The groups are shells around one centre, one inside the other: the same stretched ball of 7 dimensions in 10 sizes.
Known rows, each followed by its group:
[ -7.8  -9.8  27.2 -14.6  34.9  56.8 -60.6   4.2 -12.8 -24.3 -13.2]	W
[-18.5  22.8 -54.5  -8.0  28.8 -22.3 -12.2   5.3  14.7 -22.8  27.4]	T
[-50.4  25.3 -32.8 -19.5  15.6 -27.3   0.0  -2.1 -57.0  -7.8  -4.3]	R
[ 27.2 -14.1  26.0  23.4 -12.6  21.2  -9.4  14.7  -1.3  10.2 -18.8]	P
[ 29.5 -19.2  17.2  -8.3  50.1  44.3 -50.2   4.0   4.1 -29.5  -6.1]	V
[ -4.3   9.6  -1.7  12.6 -22.1   0.7   0.4  -2.5  31.4  16.2  14.6]	N
[  5.5  13.6 -37.6   4.8   7.1 -23.2  -0.8  -0.1  19.8   3.7  17.0]	K
[  7.4  -4.3  15.7 -28.7  38.2  15.2 -14.9 -41.1  17.5  -9.6  25.0]	T
[  2.2   3.1  -9.1   6.3  -0.3 -15.4   2.3   8.3 -42.6  13.4 -25.3]	W
[-14.8   6.9  -2.3  25.2 -43.0 -10.1   5.3  13.3 -34.3  25.3 -12.1]	N
[ 38.8   1.8  -3.6 -26.7  64.3   4.4  -5.5 -25.3  77.0  -9.9  14.9]	R
[ -4.6  -2.6   7.4  14.4 -17.8   8.1  -3.3  -4.3   0.9  -7.1  28.5]	N
[ -3.9  -3.0  16.2   9.3 -20.3 -10.3  17.9  -6.9 -46.2  14.3  -8.3]	V
[ -0.2   1.9  19.2   0.6  -8.7  -7.4  13.6  -3.2 -38.1  29.7 -37.8]	G
[ 22.9 -13.9  24.2   8.5  17.7  31.6 -19.2  10.4  15.4 -17.9  -2.1]	P
[  0.2  -2.8   9.7  17.2   1.9   4.8   2.7  33.1 -35.4 -12.5 -28.8]	V
[-15.4  13.9 -17.7  39.5 -50.7 -28.1  28.7  31.0 -17.4  14.5  -1.6]	Q
[-33.9   1.8   3.5 -18.8  30.9  35.7 -55.9   5.1 -47.2 -26.8 -10.1]	W
[ 12.8 -13.3  47.8  14.8  -6.9  36.2 -14.6  24.6 -26.8  14.2 -55.5]	R
[-31.0  12.8  12.9   0.9 -18.9  -7.9  25.9  -9.8  -1.6  -0.3  18.4]	V
[  5.4   0.4   4.2  28.1 -20.6   4.8  -2.0  31.9 -11.8   9.3 -25.1]	N
[-10.0  20.0 -44.0  25.7 -30.1 -28.6   4.4  15.9  12.7  15.4  16.9]	T
[-11.1  22.5 -40.8  13.2 -11.1 -28.9  11.1   9.6  26.7   5.0  20.8]	G
[-10.4  -5.4  19.5  13.0 -12.3  45.1 -45.6  12.2   2.7  -6.9   3.6]	W
[  6.0   3.3  17.7  17.6 -18.2   6.2   1.9  24.3 -12.4  31.8 -51.5]	W
[-40.6  13.3 -29.3 -10.4  23.0  16.3 -47.1   6.8 -14.6 -37.9  28.7]	A
[-39.6  20.2 -28.4  10.9 -12.5  -5.6 -11.0  20.7  -9.1 -14.4  16.0]	Q
[ 24.4 -17.3  11.4 -10.0  42.7  29.1 -35.5 -10.8  -0.9 -29.4  14.6]	T
[-29.8   5.7  12.4   1.2 -22.1   6.9 -15.1  -0.1 -61.1  23.6 -28.0]	V
[-27.3   9.2  -4.3 -24.7  40.2  -4.1  -1.8  -5.6 -36.5 -29.4   0.1]	R
[13.0  0.4  0.3  9.5 -2.1 10.4 -7.2 -8.5 51.0 -4.5 34.9]	K
[-57.7  23.8 -25.2  28.2 -52.9  -8.7  -9.5  33.9 -44.9   8.7  -3.6]	R
[-43.4  18.0   1.7  26.2 -72.8 -13.5  15.6   2.2 -26.2  37.2   5.7]	A
[-22.6   5.0 -13.6   0.6   9.4   6.9 -25.0  10.6 -34.5 -20.9   5.9]	P
[ -4.0   2.2   7.2  -9.9  15.1  16.2 -31.1   1.8 -31.0  16.8 -38.7]	G
[ 23.4  -4.2  10.0  24.8 -30.7 -10.5  25.5  -9.5  27.0  17.4  24.0]	P
[-24.3  23.6  -6.2   2.2 -23.0 -34.4  40.2  -3.6  -6.9  29.7 -11.7]	G
[-41.3   7.4   5.9  23.7 -57.0   7.8 -11.3   6.5 -41.2  14.6  10.6]	V
[ -6.7  -8.0  15.7  -9.5  34.5  47.8 -53.1   7.5  -4.7 -34.2   1.9]	Q
[ -5.0  17.2 -46.2  -2.2  22.7 -21.9 -14.0  13.5  -9.6  -1.0  -8.3]	A
[  1.9  -6.9  20.6  17.0 -36.7   0.5   3.7 -10.4 -38.1  28.6  -5.4]	T
[-31.4  10.3  -9.7   5.9  -5.5   2.8 -19.1  22.6 -52.2  -2.7 -22.5]	P
[ 24.3   5.3 -25.1 -12.7  48.5  -1.6 -21.8  -0.4  30.2  -6.7  -4.0]	K
[ 15.1  -0.2  -1.6  18.0 -16.7 -19.6  29.6  -8.3  17.0   2.5  29.3]	K
[ 16.5   0.5  12.2  12.1 -29.3 -19.1  29.9 -22.8   8.7  36.5   7.2]	Q
[-40.9  15.9   3.4 -11.1   8.2   6.4  -8.4   9.0 -29.6  -7.0 -17.3]	Q
[  4.8  -3.0  31.9  21.4 -35.5  11.6   9.4   4.9   1.2  27.4 -16.1]	N
[ 50.8 -16.8   3.7  19.9  21.7  12.5  -8.9  17.2  27.3 -16.6   1.7]	R
[ -0.6   7.2  -6.7 -31.7  68.4   6.3 -19.9   2.2 -10.7 -21.0 -28.4]	A
[-19.6  15.2 -31.0 -12.3  23.8  -9.9 -15.1  -4.9  -3.4 -16.3  19.5]	N
[-42.9  22.8 -22.1  -3.7  -2.7 -10.5  -4.6   7.6 -17.3  -5.4   5.0]	N
[-23.1   9.5 -12.0 -45.2  69.7  33.5 -65.7 -17.0   1.0 -27.8   2.0]	R
[-28.2  23.6 -14.1 -10.7  -5.1 -23.3  18.2 -17.6   9.0  15.2  12.5]	G
[ 32.2  -8.5  11.4  20.0  -0.5  21.8 -16.8  14.3  35.4   5.0  -5.7]	P
[-27.5   7.8 -25.2   4.5   8.1  22.1 -49.0  13.8  -1.6 -32.8  31.5]	T
[ 24.3  -2.7  23.1  14.7 -26.2 -16.9  44.5 -22.7  31.9  25.6  18.4]	W
[ 2.2  7.5  0.3  7.6  5.6  0.1 10.1 10.0 33.8 -8.8  8.0]	P
[ -2.3  16.1 -10.2  -6.9  -5.8 -31.7  27.5 -23.2   7.4  31.9   0.5]	Q
[ 27.3  -0.2  -9.8   0.9  28.9 -13.8  17.4  -3.8  34.0 -17.5  20.4]	G
[ 35.8 -12.7  27.2  32.4 -41.6  -1.0  27.7 -12.1  35.1  23.9  24.0]	A
[-21.3   9.5  -5.9  43.8 -52.4  -5.3  15.7  36.3  -0.1  -4.8  15.5]	T
[ 13.3  11.4 -34.0  -8.4  22.4 -27.2  -1.9  -9.9  -0.5  16.6  -6.1]	A
[-40.2  24.2 -36.5 -24.2  32.8   2.1 -36.1  -4.6   3.6 -19.5  17.9]	A
[-14.7  15.9 -22.1 -10.4  23.6  -7.1 -16.8  12.3 -21.8   4.7 -29.2]	K
[-16.0   8.2  19.5  20.7 -48.7   4.4  10.5   0.9   7.8  31.1  -1.2]	G
[-30.9   2.5  24.9   6.5 -16.6  26.6 -15.8   9.1 -22.2  -5.9  -3.7]	K
[ -1.4   4.3 -21.7  11.3   7.2   4.7 -19.3  11.8  16.0 -22.1  26.6]	K
[ 19.3   7.6 -10.3  11.2 -18.6 -27.3  31.8 -25.2  51.1  21.6  38.8]	W
[-13.3  -4.8  30.5   8.2 -17.8  12.4   1.0   4.2 -48.2   7.4 -20.8]	Q
[  8.5 -10.4  29.6  17.5 -27.9   3.1  10.8  -1.6 -39.8  21.9 -17.9]	V

New rows. What belongs after each?
[  8.4  -9.2  34.6  18.6 -18.2  24.2  -1.4   7.7   5.8   3.4  -4.5]	N
[-39.1  21.1 -16.0   0.4 -18.6  -1.2 -11.4  -5.4   9.2   5.5  23.5]	W
[ 22.3   1.2  -3.9  -2.4  34.6  10.4 -11.0   6.4  44.3 -15.0   3.1]	N
[ -4.5  15.7 -15.7   5.4  -5.8  -5.7  -1.7   0.1  38.9  12.4  11.3]	K
[-19.5  16.5  -9.6   0.6  -3.2   4.0 -18.0  12.3  -1.9  17.4 -22.9]	Q
[-11.3  20.2 -13.3  24.4 -46.8 -55.8  63.1   9.6 -27.1  40.5 -19.4]	V
[ 32.6  -8.7   8.2  32.0 -24.6   1.4  11.7   5.0  36.8   7.0  21.6]	Q
[-62.2  16.4  -0.7  16.1 -33.9   4.1  -5.9  30.8 -62.9 -10.8  -9.7]	A
[-51.0  29.9 -21.0   5.6 -42.3 -22.1   7.1  -3.5 -14.9  31.2   5.2]	R
[-27.7  10.1   8.1  17.9 -34.4 -11.1  15.8  21.6 -56.6  20.4 -34.7]	K
[ -3.8 -10.8  23.6  -5.3  19.2  48.1 -59.9  12.3 -41.3  -3.3 -37.3]	T
[ 10.9  -0.8   7.4  24.4 -30.9 -24.0  37.5   3.4 -18.2  18.3  -2.7]	K
[ -8.6   5.6  25.5 -14.5   8.3  12.1  -0.8 -15.7   4.0  15.6 -15.8]	W
[-12.7  -2.3  31.8   0.4 -10.9  24.6  -9.2 -10.0  -2.8   2.9   4.4]	K
[-13.7   2.6  15.0  22.0 -24.5   8.7   9.1  18.1  -0.2  -8.0   6.5]	P
[ -8.5  10.2  -8.7  -6.6   4.6 -14.3  14.0 -23.1  21.0  -5.2  37.1]	K
[-44.1  12.3   5.9  -8.2   8.4   3.8   3.9   5.7 -27.7 -29.4   9.7]	R
[  3.8   0.0  18.6  15.8  -0.3  27.5 -14.9  29.5  19.8  -3.8 -22.2]	V
[ 38.6 -11.1  11.3  15.3   6.5  -7.9  18.8   5.7  -0.7   4.2 -12.0]	W
[-11.9  17.0 -25.5  25.3 -33.3 -40.0  44.1   5.5  15.9   0.2  37.5]	V
[-33.0   8.8 -25.4 -10.1  18.3  13.7 -51.7   5.5 -45.6 -17.8   2.8]	T
[-37.2  32.5 -24.4  -3.5 -16.4 -41.1  31.7   1.4 -16.4  29.5 -17.7]	T
[  9.9   2.5   0.9 -10.1   4.0  -5.5   1.0 -37.3  24.4  16.3  27.2]	W
[  6.6  -9.3  22.1  18.9 -23.9   1.3   9.1   3.9 -40.4  12.9 -13.6]	W
[-30.8  -3.9  22.4  -6.4  10.6  46.3 -53.9  12.8 -50.3 -16.9 -21.1]	V
[-23.0  14.7 -21.9  27.8 -33.7 -20.6   7.0  34.5 -44.2  13.1 -22.4]	W
[-19.9  -5.3  19.7  13.4 -11.8  27.6 -17.4  11.2 -18.7 -25.8  17.4]	W
[  6.5   5.3  11.9   4.3  -8.3 -10.4  29.0 -14.9  32.2   9.3  17.9]	P
[ -9.3   4.3  13.1  10.9 -18.6 -17.4  30.3   6.2 -40.1  13.8 -20.9]	K
[-36.5   8.1   4.9  -3.3  14.9  16.9 -12.6  18.3 -21.2 -37.7   5.5]	T
[-28.9  21.3 -24.2  25.4 -38.8 -22.6  17.5  20.0   1.9   7.6  13.9]	K
[ -1.6  -2.3   9.7  23.1 -32.0  22.2 -24.5   7.3   5.4  13.9   6.1]	Q
[ 10.3  18.1  -8.2  19.3 -30.8 -29.8  35.7   6.3  35.0  47.7 -19.4]	T
[ -7.4  -0.5  10.8 -20.2  36.3  41.9 -52.6  -8.9  15.3 -16.2   3.5]	Q
[ 12.6  -6.7  16.5  20.2 -33.1 -14.7  26.2  -9.5 -27.4  23.8   0.7]	A
[ -4.5   3.7  -5.1  14.2 -11.7 -14.4   8.6  15.6 -43.1   9.0 -21.0]	K
[ -6.6  -3.2  16.7  18.3 -10.8  32.2 -26.9  25.3  -2.9  -7.9 -10.3]	P
[ 18.8 -12.3  37.5  40.0 -43.3  17.0   9.0  28.2 -13.4  22.8 -31.9]	V
[ 52.0  -1.8   0.4  -6.7  18.7 -20.9  24.8 -37.2  60.8  29.2  14.0]	R
[-29.0  -0.4   1.3  12.3  -3.5  22.4 -28.9  24.8 -42.6 -30.8   4.7]	V
[-17.7   3.0 -18.1 -16.4  28.2  14.9 -49.7  -7.5 -36.8 -14.5   4.8]	T
[ -2.8 -10.0  36.2   8.8 -26.9   7.9  11.2 -18.9 -32.2  12.3   6.8]	R
[-24.4  -3.7  36.7  26.9 -53.7  26.6  -8.2  12.2 -32.3  15.6  -8.0]	V
[-23.1  13.1 -13.3 -20.4  24.2 -10.5   3.4 -23.2   5.0 -21.2  36.1]	V
[ -5.1   8.5  10.0  27.1 -33.5 -17.1  40.8  19.3   3.7  10.6  -5.8]	K
[-43.6  18.9 -11.5  11.8 -54.0 -23.9  10.2  -9.5 -48.1  36.1   3.9]	R
[ -6.1  18.5 -10.6  18.4 -18.6 -29.2  36.4  24.7   3.4  19.9 -25.4]	G
[-18.0  15.2 -29.5 -16.9  25.2  13.3 -48.2 -11.2  23.3  -6.4  21.5]	T
[  1.0  -9.9  17.7   6.9   0.4  28.4 -28.3   1.4 -14.7 -10.6   5.5]	N
[  1.0   2.6  13.6  29.8 -32.2  11.6  -4.9  34.2  -8.9  25.0 -39.5]	W
[ 18.7  -6.0   3.0  22.5 -21.6 -10.5  12.7   0.9 -12.0  13.5   4.0]	Q
[ 27.0  -6.0   7.5  -1.8  23.7 -14.9  27.4 -11.2   5.4 -10.3   8.5]	T
[ 36.0 -14.9  32.8 -10.4  48.7  51.0 -45.8   9.5  26.2  -4.8 -39.7]	R
[  2.9  -4.6  27.1 -10.5  27.2  38.7 -33.0   3.8   6.5  -6.5 -22.2]	K
[ 38.9 -10.6  38.4  12.7 -13.2  15.3   7.5  -9.2  32.9  36.7 -20.9]	V
[-37.3  17.7  -2.3   1.3  -3.9   6.3  -3.8  14.5   2.0 -11.7   3.3]	W
[-57.7  19.9 -25.8   9.3 -18.0  -3.4 -22.9  30.1 -68.7  -8.7 -13.4]	T
[ 17.7 -12.3  29.4  13.9  -4.9   3.5  19.5   2.9 -17.3  -3.1  -6.4]	V
[ -5.0  13.6 -18.4  20.5 -20.6 -15.5  14.4  10.5  29.9   2.6  22.1]	N
[  0.7   5.4 -10.3   8.0  13.4 -12.6   7.7  25.3 -29.0  -7.2 -26.6]	G
[ -4.2  -1.5  20.7  14.6 -33.0  -1.3  10.7  -5.4 -27.8  25.3  -8.9]	N
